Each cloud of rows lies close to a flat space through zero, with a little noise off it, and is much wider in some directions of that space than in others. After each cloud: how many dimensions does that space have?

[[ 11   1  11 -39 -29 -16   8   0  32 -25   0   9  16  21   0   3 -38 -30]
 [-20 -20   9  21   7  17   5 -38 -30  38  16 -28  -1 -21   3 -13  49   9]
 [ 11  10   0 -22  -8 -24  -8  17  25 -11   8  14  16  21   4   9 -24 -24]
 [-10  13   0  18  16  15  -5  -2  -2  28 -15   7 -22 -24 -10 -17  23  20]
 [  2   6 -10  12  10 -24 -11  11  -4  -3   8   3   3  12  10  20   4  -4]
 [-15 -15   1  20  -8  -3  15 -26 -15   0   4 -18  -5   1  10   4   8   8]
 [  4  33   7 -26   8   0 -19  10  19   5 -49  37 -35 -24 -26 -20  10  -3]
 [ 12  -6 -16 -13  -2  23  -5  28  12   7  13   5  12   3  -9 -16 -14   4]
 [  7  11  -1 -22 -28 -26   6  -5  30  -8 -19  27 -17  16   1  -3 -17 -23]
 [-17 -16  17   6  -7 -24  12 -22  -6  15  42 -19  37  15  25   5  -6 -11]
 [ -4  -3 -12   4  -3  -5  -1  17  14 -10  16 -13  18  16   3   9 -23   1]
 [-11   6  19 -11  -1  40   7  -8  24  33  -3  -2   4 -27 -20 -41   1  12]
 [-27  10  15  18   2 -28   3 -21   5  13  -2  -8  -2  -2  10   4   7   2]
 [  6  -6   1  31  27  28   2  -4 -42  32  13   4  -6 -22   6 -10  35  24]
 [  0   0  12 -32   8  43 -14   1  -5 -25 -43 -13 -15 -35 -40 -15  10   6]
 [-10  12  12   1  -4 -15   4  -8  24  12   7   0   9   5   6   0  -9  -6]
 [  3   9   1 -48 -14  -7 -18  23  49 -25  -1  -7  26  16 -17   3 -35 -29]
 [-11  13  -7  39  -6 -57   8 -22   3   7   4   4 -17  23  30  34  12 -10]
 [ 11 -36 -12   7 -19   9  19 -18 -21  -5  31 -22  13  19  17   9   4  -9]
 [  9   2 -11  24  19  -1  -5   8 -24  -6   2  -1  -7   1   8  20  14  10]
 [ -7 -24   5  30  10  49  19 -19 -16  23  37 -44  23 -11   3  -7  15  21]
 [  4  35   4 -31  -6 -35 -19  19  53  -8 -16  22   1  15  -8   7 -22 -29]
 [ 15   4  -7 -28   1   1 -14  29   6 -20 -11  16   2   3 -11  -2 -18  -7]]
 -> 9

[[ -6 -11   3 -19  30  -6 -20  -2  -5  16  -3   7  -2  -7   5 -31   8  22]
 [-10  -7  -5   3  12  -2  -5  -6  -7  13  -8 -13 -17  10  -7  -7  12  10]
 [-11 -17   0  11  12  -2  -8 -14  14  17  -2  -1 -21   9  -4 -13   7   7]
 [-20 -19   2 -12  28 -11   3  -9   1  27   5  11 -19  -6   9 -28  12  26]
 [ 10 -10  -3  -5 -27   4  -8   4  -7  -3 -19  -1  -1   1  -2  14   8  -4]
 [  6  -4   1   1   6  -5 -14  -6  -4  -1  -2   0   5  -8   4  -7  -5   3]
 [ 12  -4  -1  -4 -14   4  -1   6  -7  -6  -8  -4   3   2  -1  13   6  -2]
 [-12 -18   2  -1   5  -4  20  -9   9  25  11   4 -28  -3   3   0  11  12]
 [ -8 -16   2  18  -3   1  11   2  17  -1  -1   4  -8  12   7   6   9   1]
 [ -2 -12   0   9 -26   4  10   4  12  -2  -4   5  -6   6   4  20   6  -7]
 [ -4  -5  -5  20  -7   5  15  -8   6   2  -4  -9 -18  20 -10   7   7  -4]
 [  9  14 -13  -2 -15  -6 -17 -13 -37  -6  -9 -12  14   1  -2  -4  -9  -1]
 [ -3   7   2  -7  -8   5  26   7   1   4  13   2  -3   5   0  12   4  -2]
 [  0   0  -3  -8 -16   1   1   9  -7  -7 -19   1   0  -8  -3   9   1  -4]
 [ 12  -7  -5   5 -21   1 -14  -6  -9  -4 -10  -7   2   7  -2  10   2  -4]
 [  8   2   6  12 -13   9  22  10  15 -13   7   0   2   4  -1  25  -2 -14]
 [ -8   4  -3  16   2  -4   3  -2   3  -8   0  -4   2  -1   3   2  -6  -5]
 [  8   3  -1   7   3  -2  -6   6  -5 -24 -17   5  17 -16   3  -4 -11  -5]
 [ 15 -16   9  -1  14   6  -6  19   8 -17 -23   3   3 -14  -2   2   9   4]
 [ -9   5  -9 -12   1 -10 -17 -19 -20  20   6  -2  -1   4   3 -20  -3  10]
 [ 10   6  -3  -3 -11   2 -15  -5  -8  -2  -5  -7   4   0  -8   4  -6  -7]
 [  3   7  -6   7 -10   0  -9  -9 -11   5   4 -23  -8  10 -11  14  -1  -8]
 [  9  -1   7  -1  17  -2 -12   2   0   2  10 -11   1 -10  -2   5  -2   0]]
 -> 10

[[ 17 -17  15  20 -19  -6 -19  46   8 -36 -15  -5 -51 -41  31 -41  41 -19]
 [ -1   0   2  -6   1   1  -3  -5   1   1   4   0   8   3   0   5  -1   3]
 [  3   1   6   6  -7   3  -7  12   0  -3  -5   2 -13  -5   6  -8   8  -5]
 [  9 -36  23  -6  22 -22 -37   1  36   7   7 -14  -1 -12   9   6   6  21]
 [  6   4   1  16 -11   8   3  21 -10 -17 -12  -4 -23 -23  11 -21  17 -14]
 [  2  11  -6  -1  -4   7  12  -4  -9  -2   3   2   2   8  -3   1  -3  -3]
 [ 16  -9   7  19  -8  -1 -11  32   3 -23 -10  -3 -36 -29  23 -29  34 -17]
 [ 11  11  -1  20 -22   8  11  35 -11 -28 -18  -3 -34 -27  14 -32  25 -27]
 [-13 -26   7 -26  36 -24 -26 -35  36  40  24  -8  48  26 -18  44 -29  44]
 [  4  -2   6   0  -2   4  -2   4  -1  -3  -4  -2  -5  -4   8  -4   7   0]
 [-16  18 -14 -22  15   3  23 -44  -9  33  16   6  48  40 -31  35 -34  18]
 [ 16 -18  13  20  -9  -5 -21  32  15 -23 -14  -7 -38 -38  20 -27  32  -9]
 [  6 -22  11  -3   8 -10 -24   1  22   0   3  -6  -2 -10   5  -1   4   7]
 [  1 -20  14 -11  22 -15 -23 -10  25  17   8  -9  10   2  -2  16  -8  21]
 [ -8  24 -11  -1  -5  15  27 -11 -22   5   4   9   9  13 -13   6 -14  -8]
 [  2 -12   6  -8  12  -8 -13  -7  19   8   6  -6   8   3  -6  12  -3  19]
 [-11  14  -9  -9   4   7  14 -19 -10  17   5   9  21  19 -17  16 -22   2]
 [ -8 -36  18 -21  36 -28 -39 -24  42  31  19 -13  29   9  -5  28 -14  37]
 [ -7  -6   2 -16   9  -2  -1 -19   9  17   8   0  25  12  -8  18 -16  18]
 [ -9  -9   6 -22  29 -13  -7 -31  18  30  18  -1  38  25 -17  29 -24  26]
 [ 11  -8   7   5  -5   1  -9  20   5 -14  -6  -3 -23 -17  16 -17  18 -11]
 [ -7   6  -8 -10  13   3   6 -18  -1  16  12   2  21  21 -12  16 -18   8]
 [  1 -17  13   0   4 -10 -18  12  15  -2   2  -6  -8 -19   9  -9  10   1]]
 -> 2

[[  6  -5  -2   9  -8   3  -2   5  -1  21  31 -12  -9 -21  -5   0  -5  -4]
 [-26   2  13 -18  13   8   3  -9   5 -17   1  12  10  14  -6   6  18  14]
 [  3  -7 -13 -19  -5  -3  -1   6  -4  14   8 -15  21  -1  -3 -14   3 -13]
 [-12   1  -1 -19   2  -1   6   1  -8   7  -6   2   4   3  -3  -5  17  -1]
 [-18   9   6  17   3  -4  11   4  -6   8  -6 -22 -19  -9 -11   1   5  11]
 [ 20   2  -6  10 -11   0   3  12 -15   5 -16  -4   7   4   2 -15   0 -15]
 [ -6  -2   2   1  -1   6 -16   2  -9  -1  10  -4  -8   2  -9  -8   9   6]
 [-16  -2   3 -13   6   1   2  -7   3 -13 -19  19  -9  20   7   9  11  -2]
 [ -6   5  20  26  -4   3  35   0  -9  14 -14  -5 -21 -17   5  14   6   2]
 [  9  -8   3  28 -10   2   8   4  -1  17  20 -25 -11 -23   0   5 -18  -6]
 [ -2 -13 -10   1  -9  -1   0   6 -11   7 -17 -15  -7   9   7  -8  -1 -19]
 [ -4  -7   1   3   1   2  -5  -4   6  -4   8  -1  -6   0   2   6  -7   1]
 [  4  -9 -10   5  -5   1  -8   5   0   6   7  -1 -11   1   3  -1  -8 -14]
 [-20   1   9   4   4  -8   4  -9   1  -5 -17 -30  -5  -2  -3   1   1  22]
 [ 23  -9  -3  19 -17  14 -11  16 -23   6   5  -2   0   2  -2 -17   2 -19]
 [-15  11   4  -1  10  -2  14   0   5   2   1   1  -5  -3  -7   7   4   6]
 [-13   6  -1 -11   6   5   3   7  -6   3   6   4   4   6 -11  -5  15  -3]
 [ 24   0  -8  19  -3 -13 -20  -8  18   0  16 -17  -8 -22   4   4 -34  13]
 [ 22 -15  -8  -3 -14   6  -8   7 -12   8   3   4   9   5   8 -11  -1 -23]
 [ -8   1   7   4  -1   6  16   5 -13   0 -20   4  -3  10   2   0  12  -8]
 [ -4   8   4  -2   9   3   8   1   8  -7   6  15   7   3  -4   6   0   0]
 [ -7  -8  -3 -30   2   6  -8  -3   0   3  16  21  10   7   0  -1  15  -8]
 [-17   2  -3 -17  10   4  13   6   5  -7   7 -13  40  15 -12  -8   6  -7]]
 -> 9

[[-21  -4  -4   7  -4  10  -5  10 -20 -23  -3 -15 -18 -10  -1  10 -25  -8]
 [  2  -2  -3  -4  -2  10  -6   1   2   6  -6  -8   9  -7   3 -11  -4  13]
 [ 17  -7   3 -22  15  -1   5  -3   4   8  -5  28   7 -10  13   6  13  15]
 [ -6  -3  -1   0  -2   4  -1   3  -6  -6  -2  -4  -3  -5   2   1  -8   1]
 [ 15  -1   5 -14  10  -5   3  -5  10  12  -1  23   9  -1   8  -1  16  11]
 [ -2   4   3   7  -2  -6   3  -1   1  -1   3  -1  -5   8  -3   3   3  -9]
 [-15   5  -1  17  -8  -2  -1   3  -7 -12   3 -17 -11   7 -10   3 -10 -16]
 [  8  -1   1  -5   4  -4   1  -2   6   9   0   8   5   2   2  -2   8   6]
 [ 15   1   4 -11   9  -9   5  -8  12  12   2  27   7   3   5   4  18   4]
 [  0  -3   3  -6   5  -2   2   1  -2  -6   0  11  -6  -3   4  10  -1  -3]
 [  5  -3   1 -10   6   2   1   0   2   1   0  12   2  -6   4   1   2   6]
 [  2  -7  -1 -12   5   8  -2   3  -2  -1  -6   6   3 -13  10   2  -4  13]
 [ 32  -9  -1 -34  12  11  -5  -8  21  36 -14  19  37 -16  17 -27  20  49]
 [ -1  -3  -7  -1  -7  15  -9   2   1  11 -10 -23  13  -9   0 -20  -9  20]
 [ -6   0   1   1   0  -1   2   5  -7 -11   2   1  -8  -2   0   9  -5  -7]
 [ -9   8  -2  20 -14  -1  -5   0   3   4   4 -25   4  13 -14 -14  -4  -8]
 [ -1  -2   0   1   0   2   1   2  -2  -1   0  -1   0  -1   1   1  -2   1]
 [ -1   1   8  -1  10 -17  12   0  -5 -15  12  28 -18   9   2  29   9 -25]
 [ 32  -6   6 -32  21  -9   7 -11  18  22  -2  44  18  -6  16   0  27  22]
 [  0   3   0   7  -6   0  -2  -3   4   7   1 -12   6   6  -6 -10   1  -1]
 [-16   3  -2  15  -8   1  -3   5  -9 -15   4 -18 -13   4  -7   4 -13 -14]
 [ 13   2  -3   0  -4   2  -3  -8  14  23  -4  -5  19   4  -2 -21  12  16]
 [ 23  -5   5 -26  20  -8   7  -8  10  12   0  39   9  -5  16   7  21  15]]
 -> 3

[[  1   1   1  20  13  -1  -8  -9 -17  11   8  14   0  -9 -14   9  -9  -3]
 [ -3   2  -3  -5  -1  -2   6 -11 -11   0  -5   1   7   0  -3   4  -1   0]
 [ -9  -6   2 -13 -16  12  -1  10   8  -7   2  -1  13   1  -3  -1  -3  -9]
 [  2  -1   6  -3 -10   5  -5   9   9  -7  -2   3   4   5   6  -8   5   0]
 [  5  -1  10  16  15  32  -3  -5  -3  -7  -4   2  -6   2  -4  -7  -2   8]
 [ 26  14  13  34  12  18 -14  -8   2  -7 -21   7 -10  13  17 -21  14  19]
 [ 25   6  21  36  26  25 -10   2  14  -8  -6   0 -26   6  15 -27  12  23]
 [  5   0  -2   8   7 -14  -6   3   4   7   4   3 -11  -1   4   2   0   2]
 [ -2  -3  -1 -16  -9 -20   7   7   7   0   7  -4  -2  -2   5  -2   3  -4]
 [  5   3   6  14  15  14  -1  -9  -7   0  -5   2  -7   1  -2  -4  -1   8]
 [  0  -3  -5  11  11  -4 -12   7  11   4  -2   5 -15   7   5   9  -2   2]
 [ -4   4 -14   8   4 -12  -1  -6 -11  14   1  -1   3  -6 -11  17  -9  -6]
 [ -3   4  -6  -3  -2  -5   2  -7  -9   3  -6   0   6   1  -1   7  -1  -1]
 [  7   4   8 -12 -11   0   2  -1   7 -15 -16   2   0  14  19 -18  16  10]
 [ -4  -7  -2   5   7 -14  -2   9   0  13  23   1  -5 -15 -13  11 -11  -9]
 [  9   7   1  10   0  -5  -4  -1   2   1  -6   1  -3   3   8  -6   6   5]
 [ -2  -3  -5   5  -2  -1 -11  14  14   5   2   0  -4   3   2   8  -3  -5]
 [  8  -5  10   4   9   6  -6  14  22  -8   1   1 -21   6  13 -13   6  10]
 [  2  -5   0   6   6  -7  -9  12  13   5   8   4 -12   0   2   3  -1  -1]
 [ 16   7   8  32  30   7  -4 -16 -10   5  -6   4 -20  -1   1  -5   2  15]
 [ -2  -5  -1 -11  -9  -2   2  13  11  -1   8  -6   1  -1   1   0   0  -4]
 [  1   2  -5   4   2 -11   2  -3  -7   8   4  -1   2  -6  -3   4  -3  -3]
 [  2   2   0  20  16  -3  -6  -7 -11  10   3   9  -6  -6  -8   7  -7   0]]
 -> 7

[[ -2  19  25 -14   2  -4   9  11  -3  -3  11  15 -11  -8  -3  31  14  26]
 [ 34  15  -2  17   3   7  -7  28 -11   0   6 -11 -22  37 -17 -16   8   6]
 [ 16  18  -5   6   0  10 -16  13  -5  26  -3  12  -9 -21 -15  -6  -5   3]
 [  9   4  17 -16 -20 -27   6  -6  -6 -23   9  11   2 -12  21   9  -1 -33]
 [  8   8 -27  -6   9  12 -14 -20 -21  17   8  20   8 -33  -2  15  27  -6]
 [  6   3 -31  -6  14   0   4 -20 -25  -4  -5   1   2   7   3   6 -19  26]
 [-11   3 -22  -5  11  -7  -2   9  16   0   2  26 -12   2 -11  -6  -4   7]
 [ -5 -10  -3  26 -14 -19 -19  -3   0  -5 -19   8 -17 -19  -5   1  19   3]
 [  2 -28  -7  20  -2  -2  -7  12  20 -14  -8  18 -16   0  -2   7  12  -1]
 [ -4   7  25  -7  -2  -5   4  13  -5  15   0  11  10   3 -10   4  -2   9]
 [-12  -3  -4  -5   1 -26   2  28  23   4 -13   3   2  -6  -3   7  -8  22]
 [-14  -5   6  22  18   5 -24  -5   9  17  36  14 -11  16 -14  25  15   0]
 [  1   0   0   5 -17 -24 -11 -15  35   7 -20  21  22 -10 -15   2  26  26]
 [  6  34  -2  -1   7  -5  36  16 -24 -19 -14 -25  -7  -1  19 -21   7  -3]
 [ -4  14   2 -15  -1 -10 -35  -6   9 -16  12 -12  14   7  -3  -6 -19   1]
 [-10 -28  13  -2  15   9   0 -21  -6  -1  -7  -9  27 -15  24  -1  -2 -48]
 [ 18  10  28  10  18  19 -20  11 -23 -23   9  -7   7  14   6  -9   3 -32]
 [  3   7  -1  15 -10  18 -10 -11   3 -10  -5  13  -1 -19   2   2  -3  12]
 [-11  -8   0  -5   3  27 -15  -6 -24  -9   6   2  10   4 -12  -2  -1   9]
 [ -7  -7 -10  12  -5  -9  -6  15   9   8  22  32  -5  -3  -7  14   6  -7]
 [  6   8   2   7  22  -3 -37 -42   0  -3  14  19  14   7  -2  18  -5   5]
 [  4   3  26 -22  22  -3   4  -6  11   5 -10 -12 -11 -11  12   8 -11  -7]
 [ -2   6  34 -24   4  15 -11  -3  14  22  26  34  -2   9 -22   2  -9 -17]]
 -> 16

[[ 20   0  -9   6   0   3   3  -6  -1 -10  11   2  -4   6  -4   6   0  -7]
 [ -5  -2  41   6   4 -22  -1   0   6  12   0  -4   3 -16 -10   1  11  -8]
 [-11   8  13  -1  -1 -10  -4   5   0   9  -6   0   3  -2   3  -1   1   5]
 [  3  29  -3   4  -6  -9  -9   2  -8   1   4   4  -1  19  11   6  -8  10]
 [ -2 -12 -21  -6   1  15   3   1   1  -7  -4   0  -1  -2   2  -5  -3   1]
 [ -3  10  -3   0  -2  -2  -2   2  -3   1  -2   2   2   6   6   1  -4   7]
 [ 15  31  33  16  -5 -30  -9  -4  -4   6  13   3   2  10   0  13   4  -2]
 [ 22 -11  46  14   3 -24   3  -9   9   5  16  -2   2 -21 -26   7  19 -27]
 [-12 -14 -41 -15   1  29   5   2  -2  -9 -10   1  -4   5   9  -8 -10   9]
 [  4  21  -3   2  -3  -6  -5   3  -6   0   3   1  -1  16   9   5  -4   8]
 [  9  -7  31   7   3 -17   2  -5   5   6   7  -3   2 -14 -16   3  12 -16]
 [  7  -9  -1   2   1   2   3  -1   2  -1   6   0   0  -3  -6   2   3  -7]
 [ 12  -3  40  12   1 -22  -1  -6   7   8  12  -2   1 -14 -16   5  14 -18]
 [ -4   7 -10  -3  -2   4  -2   4  -2   0  -5   2   1   6   7   2  -5  10]
 [-14  27 -55 -10  -6  25  -7  10 -16  -9 -12   5  -2  32  31  -2 -22  30]
 [ -6  37   4   3  -7 -11 -11   3  -8   6  -4   4   2  19  17   7 -10  17]
 [ 12 -16 -19  -4   1  15   7  -4   3 -11   4   0  -5  -1  -7  -2   1  -8]
 [-13  -5  -1  -3   2   1   0   4   1   3  -8   0   2  -5   1  -6  -1   4]
 [ 14 -13 -12   1   1   9   5  -6   2  -9   6  -1  -4  -2  -7  -1   2  -8]
 [  1 -29  35   4   7 -14   7  -7  13   6   5  -4   4 -29 -24  -4  18 -21]
 [  2  16  24   6  -1 -19  -7   1  -2   9   3   0   3   2   0   5   2   0]
 [ 13  19 -36   1  -6  13  -2   0 -10 -11   4   5  -4  26  16   5 -12  12]
 [-11   7  -5  -4  -2   5  -2   4  -2   1  -7   1   1   5   9  -2  -6  10]]
 -> 3
